The same things were measured in two ways. Each way mixes the same 9 hidden numbers, adds some noise and spreads widely along 6 directions of its own, which tell nothing about the thing.
Some things both ways: the first way, then the second way.
[  8  -9 -15  28   7   4   1   0  13 -11   6 -10   9  -1 -15  -6 -10  11
  -5 -10 -10  -3   1 -12  20  24]
[ 30 -10  20   8  24  10   7 -24 -18 -17  22  -9 -25  -1  -8 -17  -9  -6
   8]

[-25   3  -9  11   0   2 -16 -18 -41   0  -4  -7  -3   7   9   4  -6   0
 -18  -2  14 -27 -11  -3  -6   5]
[ 32  -9 -21  13 -14  10   9   7   4  -7  -1   5 -35 -12 -27  23 -26   0
 -12]

[ 24   2  -8   2  11  -3   9  -8  -5   2   8 -22  31  -2  25   8   4  -1
   5   4 -13 -14   2  10  -8  -4]
[14 -1 -9 -3 -2 -5  3  2 16 -7 14 -3 -4  7  3  7  8  9 10]

[  3  -9  -4  10   5  17  17  -7  12 -20  -7 -15  -2   7 -14 -14  10   0
   5  -7 -20  22  -8  -2   8  10]
[-43   3  -7   7  -3 -29   0   2 -19  15 -19  -9  28  16 -18 -16 -14  20
  -2]

[ 19  -7  14 -22   3 -27  10   5 -33   8  -8  21  19  11  36  27  16  -2
  -4  18  -7 -43  18  14  -4 -10]
[-12  10  11 -34  20  -9  11  17  -1  13   7  -2  21  21 -32 -12  -9   7
 -25]

[ -3 -17  -2  -2  -8  -6  -9  28 -18  15  20  10 -20  -2 -18  -5   1   7
  15  -6  10   9   6   2  13   1]
[-18  -6  22 -17   3  14  -9  36   1  14  16 -13  28  15   1  22  39 -11
 -23]

[-30 -34 -18 -13  -2   6   5  14 -33 -15  11  10   9  -4 -16 -25  10  12
  -1 -10  12  -4  10  -2  -3  14]
[-41  -7  -2  -3  -9 -21 -18  29 -24  16  -7   9  38  27 -32  20 -17  19
 -43]

[ -8   3   0   3 -26 -25 -10  23 -25  -4  -1  32 -14  13 -12   7  19   2
   0  -4   0 -10  13   0   5   6]
[-16  41  -3 -18  18  -1  12  16   1  13 -17  11  25  25 -27   4 -33  15
 -40]

[  0  -7   3  -9  -9  -1   7  17  12 -10  -7   8  19  10   2 -11   8   6
  -8   0 -10 -37   7   1   7  21]
[  5   5  17  -1  32  18 -15   4 -18 -18  -8 -24  -3  -4 -16 -15  -5  -3
  -5]

[ -4 -13  18  -4  -2   9   9  11   4  -7 -11   8  -3   8 -11 -23 -13   2
  -2   5  17 -27   3   4   6  21]
[-21   9  28  -4  16   7   4   9  -2   9 -20 -30 -12  13  -8  13   9 -18
 -11]

[  2  -4 -12  15   7  -4  -5  -1  -3 -11  -2  -5  -5  12 -17  -5 -12  -1
  12   2   7  26   4  -8   3  12]
[ -2 -10   4  15 -13  21   9  -8  -5  22   6  -4 -25  18  -8  27   7 -54
  -9]

[ 11 -15   6 -11  -3 -15  -1  21 -10  18   6  14  -2   7   2   1  -4   5
   6   5   4 -22  12   1  11   6]
[-30  -1   4  -6 -17 -17 -11  21   6  18   4 -18  24  25  25  11  26 -14
   9]

[ 15  17 -25  45  11  14  14 -10  11 -12  13 -22  19 -19  -2 -33 -12 -13
   7 -15   9  27   4  -9 -42  16]
[ 15  26 -21 -27  -3  19   8 -14  13  -3  20  -2 -22  48 -10 -13 -49 -12
  10]

[ 27 -23  15 -26 -25   4  -9  47  35  -9  39  14  -8  11 -39  14  10  45
  12  16 -54  -1  44  -7  38  -7]
[  4 -42   0  10   4   4 -13  -2 -42   0   9  -6  -4 -12 -47 -37 -23 -23
 -11]

[ -3  -8  -1 -15   0  -3   6  38   6   2   9  21  10  12   0  -5  21  11
  11  -5  -5   9  14   1  -3  12]
[-18  31  20 -29  37   7 -11  22 -30   3  14 -24  23  17 -32 -19 -20  -5
 -30]

[ -7  -9  30  -6   7  39   6   4  15   3   8 -11 -17  -9  -8 -19 -18  -1
   2  14  10  -6 -15  14  -4  -2]
[-27 -15   0  -4 -19  -8   0  21 -12  18 -13 -24   1   5 -25  14  -4  -6
 -15]

[-27  -2 -16  28  -2  47   3 -18  -8 -28   8 -45   1 -20 -13 -41 -39  10
  -4  -1  21 -30 -14   2 -19  12]
[  8  -8  -7 -10  15  14   1  17   6   3   7   1   3   3 -27 -13   3 -14
 -17]

[ 36   1 -20  16  -3  -9  16  -1   8  -7   2 -31  22   3   1  -5  14   2
  18 -19 -27   0   3   5  20   9]
[ 18 -21  14   0   6  30   2  28  24 -11 -19 -24  -8 -21   9  10  40   3
  -3]

[ 16  -7 -15  33   0  17  25   1  45 -25  -5 -32  16  -4 -12 -20  -4  11
   0 -17 -31 -15 -13  -5  29  33]
[ 15 -30   0  18   0   7  -4 -26 -21 -15   0 -26 -23   1  12 -27  -1  -8
  35]

[-11  13   8  14   5   5  12  -7 -11 -15 -24 -14   3   6  22   3   0 -20
   8   4  20 -17 -32  32  -3   6]
[  8   5   3 -10  16  -3   1   3   8 -11  -4  -8  -3   6  -2  33  25  12
  -5]

[ 23 -11 -10 -12  31 -29   6   8 -21  22  -5  17  25  25  32  18 -14  11
   7  19   4  -5  32 -23 -16   8]
[ 10   8 -14 -26   4 -59  18  22  -9  18  17 -18   1  11   2 -12 -14   0
   2]

[ 40   2  17 -17   1  -3  18  -4  18 -17 -10 -14  14  10  12   5   4 -19
  28  33 -17   9   5  32  -9 -15]
[ -2  25  -4  -2  51 -19  14 -15   5  -6  -6   2 -12  25 -11   2   5   8
  -3]

[ 12   5   5  18  -5  -1  -1  -5  13 -16 -13 -16  -3  11  -3   2 -25  -4
   4  17  -2 -27  -6   8  13  11]
[  0  13  -3  -8  31 -19   8   3  -7   9 -11   3  15   7 -13 -34  -6 -20
  -8]

[  8   9 -19  46  -5  12  -1   0   8   0  17 -37 -11 -18  -9  -6 -12  -1
  12 -16  -8   6 -22   5  11   6]
[  1  10 -21  -3 -18  -1  12 -10  12  18  27   6   7  38  19  -8  -7 -21
  17]

[ 19   6 -14  11 -10 -23   3  -3 -14  -9 -17   4  -7  30  -1  11   5   6
   7   7 -23   2  22 -18  -2   5]
[ -4  12 -17 -16  33 -14  -2   0  -7  -1  10 -11  27   4 -14 -65  -6 -11
  16]

[ 13   4 -15  25   2  -5   5  -6  11  -6  -3 -14   6  -4   3 -10  -9 -10
   3   3  -8   1  -5  -4 -11  12]
[ -1  41   7  -2  31  10  41 -15  18  14   8   3   0  32  14  10   9   0
  -4]

Other things, the second way, with their names:
j719: [ -4  18  -6 -11  14 -21  20 -15 -32  14   7  -5  -5  17 -42 -39 -59 -13
  -7]
j66: [-37  -4   0   9  -7 -21   3  -4 -18  35  -1  11  19  38 -16   1  -9 -29
 -17]
j592: [-36  32  20  -7  -2 -31   9   3   2  13   4 -11  23  29  -1  22  -5  33
  -6]
j447: [-10  10  21 -38   9   1  -3  23   2  10  16 -26   6  12 -29 -15  -7 -13
 -14]
j958: [-14  16  26  -7  42  16  11 -47 -16  -1  34  -1  18  32 -10 -28  12  -7
  14]
j813: [-12   4  11   4   3  27  30 -36   4  12  25   4  -4  37  -7   8   3   2
   4]
j286: [-14  17   9  -1  29  25  -7 -12   5  -6  31  -7  15  17 -12 -11  22   0
   8]
j904: [ 19  14   5   8  41   2  31 -39 -10  -9   5 -12 -51   9 -25 -16 -24  -9
  10]
j751: [-10  -4 -11  -8   9  35  -1  24 -18  27   2 -16  -1   8 -34 -31  -9 -71
 -19]
j402: [ -4  18  19  -5  29  39 -19  -5   8  -9  17 -25  -4  21  10 -22  22 -38
  18]
j339: [  6  33  10  -6  46  -2   1   5 -10  -4  22  -4   4  13 -16 -29 -15 -11
 -11]
j353: [ 15  18 -37   0  15 -30   4   8  13 -25 -14  -1   7  11  21   9  -2  61
  13]
j469: [-19  20  -4 -12   0  -8   6  24   2  13  -9 -10  26   9 -13   1  -8  11
 -16]
j825: [ 15 -27   6 -18  17  -4 -26   1 -17 -20   6 -17 -10   9 -15 -28  -5 -11
   9]
j872: [ 28  16  -2   4   9  36  10 -23  21 -15  16 -22 -51   5  -3  -6  -8 -27
  29]
j509: [ -1  12  20 -11  23   8   4   4   5  -1 -10 -23  -1  -7 -12 -20   9 -19
   2]
j680: [  8 -11   9 -11  25  18  -1  22 -11   6  23 -21  11  -2   4  -1  46 -26
  -7]
j499: [-20  -4 -17  -8 -12 -41   3  30  -1   2 -24  -8  35   2  -4   7   0  54
 -10]
j115: [ -2  28  11 -23  47  10   0  10 -20 -11  -8 -23  -4   7 -43 -24 -28   5
 -22]
j528: [ 15  -3 -19   8  15  -4 -12   3   0 -16  -3   7 -27  12 -26  18 -15   7
 -14]
j434: [ 10  -5   9  -5  16  22 -16  -6  -6 -18  -7  -9   0  -1 -19 -12  -2  -3
  -1]
j703: [ -9  13  36   1  19  14  13   8   6  12   9  -9  10  14  10  33  42  -5
 -19]
j554: [-15 -15  12  16   8 -25   4  18  -5  -9 -31 -17   8 -27 -29   7   7  51
 -13]
j436: [ -7 -38  19   6 -29  14   5  -4 -17  15  25   3   3  20 -15  22   2  -4
 -16]
j863: [-10   5  -5 -24  10 -19 -14   9 -38  16  35 -17  21  25 -14 -34 -16 -38
   2]
j992: [  9 -14  30 -16  11  13   7  10  19   2   9 -23 -17   8   6  18  39 -20
  -1]
j183: [ -3  -3  -5   7  -4   4  -8  20  11  -6 -18 -27  11 -11  24  17  40   5
  16]
j833: [-16 -12 -29  14 -14   2   3   8  -5  23   3   4   3  25  -3  14   8 -31
  -7]
j656: [-28   5   0 -22   8   9 -21  20  -8   4 -12  -3  33  11 -41  -9  -4  -3
 -23]
j398: [-29  33 -16  12 -20 -32  26 -12  15  29 -19  15  -7  47  -1  33 -30  -1
  -9]
j153: [ 10   1 -15   2  -1  -3 -13  31  -2   2  -4 -11   1  -6  -5 -18 -13 -25
  -6]
j970: [-10  18   6  -5  23 -16 -12  34 -21   0  -1 -17  40  -5   9  -1  16  14
 -15]
j966: [  7 -11  -5 -14  21 -18 -15   3 -15 -13   2 -16 -14   0 -38 -24 -21  -6
   0]
j479: [ -5  14 -35  -4   0 -27  43   5  -5  15 -16   1  12  17  -5   7 -20  40
  -8]
j644: [-16  -4 -44  -2 -19   3 -22  29   0  15   6  25  58  13  -7  -5   7 -10
 -12]

Some of these things the first way, each followed by its name:
[  9 -16   4  -9  15   3   0  17  -2  10  21  23   8   4 -13  -9   9  11
  -1  -3  -1  30  30 -18 -10   6]
j592
[  3 -15 -17   1   4 -10   7  18  -4  -7   4  -1  23   5   3  -2   6  14
   6  -9  -5 -13   7  -1  14  19]
j703
[ 17  -1  24  -9 -17 -15 -16  14  10   3   6  37  -8   7 -15   3  -9  -2
 -15  26  -6 -23  30 -11  -6   4]
j434
[ -5  -6  11   8  -6   5 -13  -6 -15  -3   2  12 -24   2 -24 -15 -20  -8
  -4  15  21   6  10  -8 -15   2]
j398
[  2 -23   5 -20   7  16   4 -11  -8 -10   4   6   9  13 -14 -16   1  17
 -16   8 -13  -5  26 -19  -5   7]
j554
[-25  -5 -27  19  -4  -5  -1   9 -35 -12  -6  14  -5  20 -18 -18   5  15
  -3 -22  11  12  18 -28 -11  26]
j469
[-10 -14 -23  -3  22 -28   1 -23 -43  13 -28  10   8  19  26  -3 -19 -15
  -9  17  23 -12   2 -20 -27  15]
j680
[ -4   3  20   4  -3  30   8  11  27 -13   2  -2  -7  -4 -12 -26 -10  -5
   4  11   6   0  -5   9 -16  10]
j115
[ -3  -6  -6  -1 -15   2  -8  21  -6   1  16  -5  -3   4 -13  -5  -1  17
   6  -4  -6 -20   6   1  16   6]
j339
[ -7   3   2   6 -11  13   4   6  -8 -25  -1   2  -3   8 -15 -14   8   1
   8   0   4  10   7   8 -13   5]
j656
[-11 -10  -7  -3  -7   5  -8  -3 -12  -5   1  -3 -21   3 -15 -21 -24  -4
   6  22   7   4   4  -8 -20   0]
j833
[ -2 -10 -27  11  17 -13   3  21  -7  -2   2  14   6  23 -10  -6  -4  15
  16  -4   5  41  25 -29 -11  23]
j863
[ 27  11 -12  22   4 -17  14   1  18  -6 -12  -2  -8  13   8  16  20 -14
  19   6 -36  48  -5  -2  -5  -2]
j479
[ -3   5  -1   4 -26   3   5  25  10  -8   4  -1  -3  -5  -2 -17  -2   4
   3   6 -11 -34   3   7  -8   8]
j353
[ 16  22  -1  24 -12   6   1   3  -1  -5   2 -18  -9  12  -6   3  15   3
  12 -17 -15  10  -4   7   8   1]
j872
[ 28  -3  -8  -7  20  -9   5  14  37  16   9 -13  24   4  17   4   9 -13
  20   6 -19  32 -12   8   1   6]
j970
[ 11  -7  -4   7   8  -8   8  -6 -11   4  -3   4  -5   6  -1  -1   7  -9
   6   0  -5  22   1  -7  -4   1]
j499
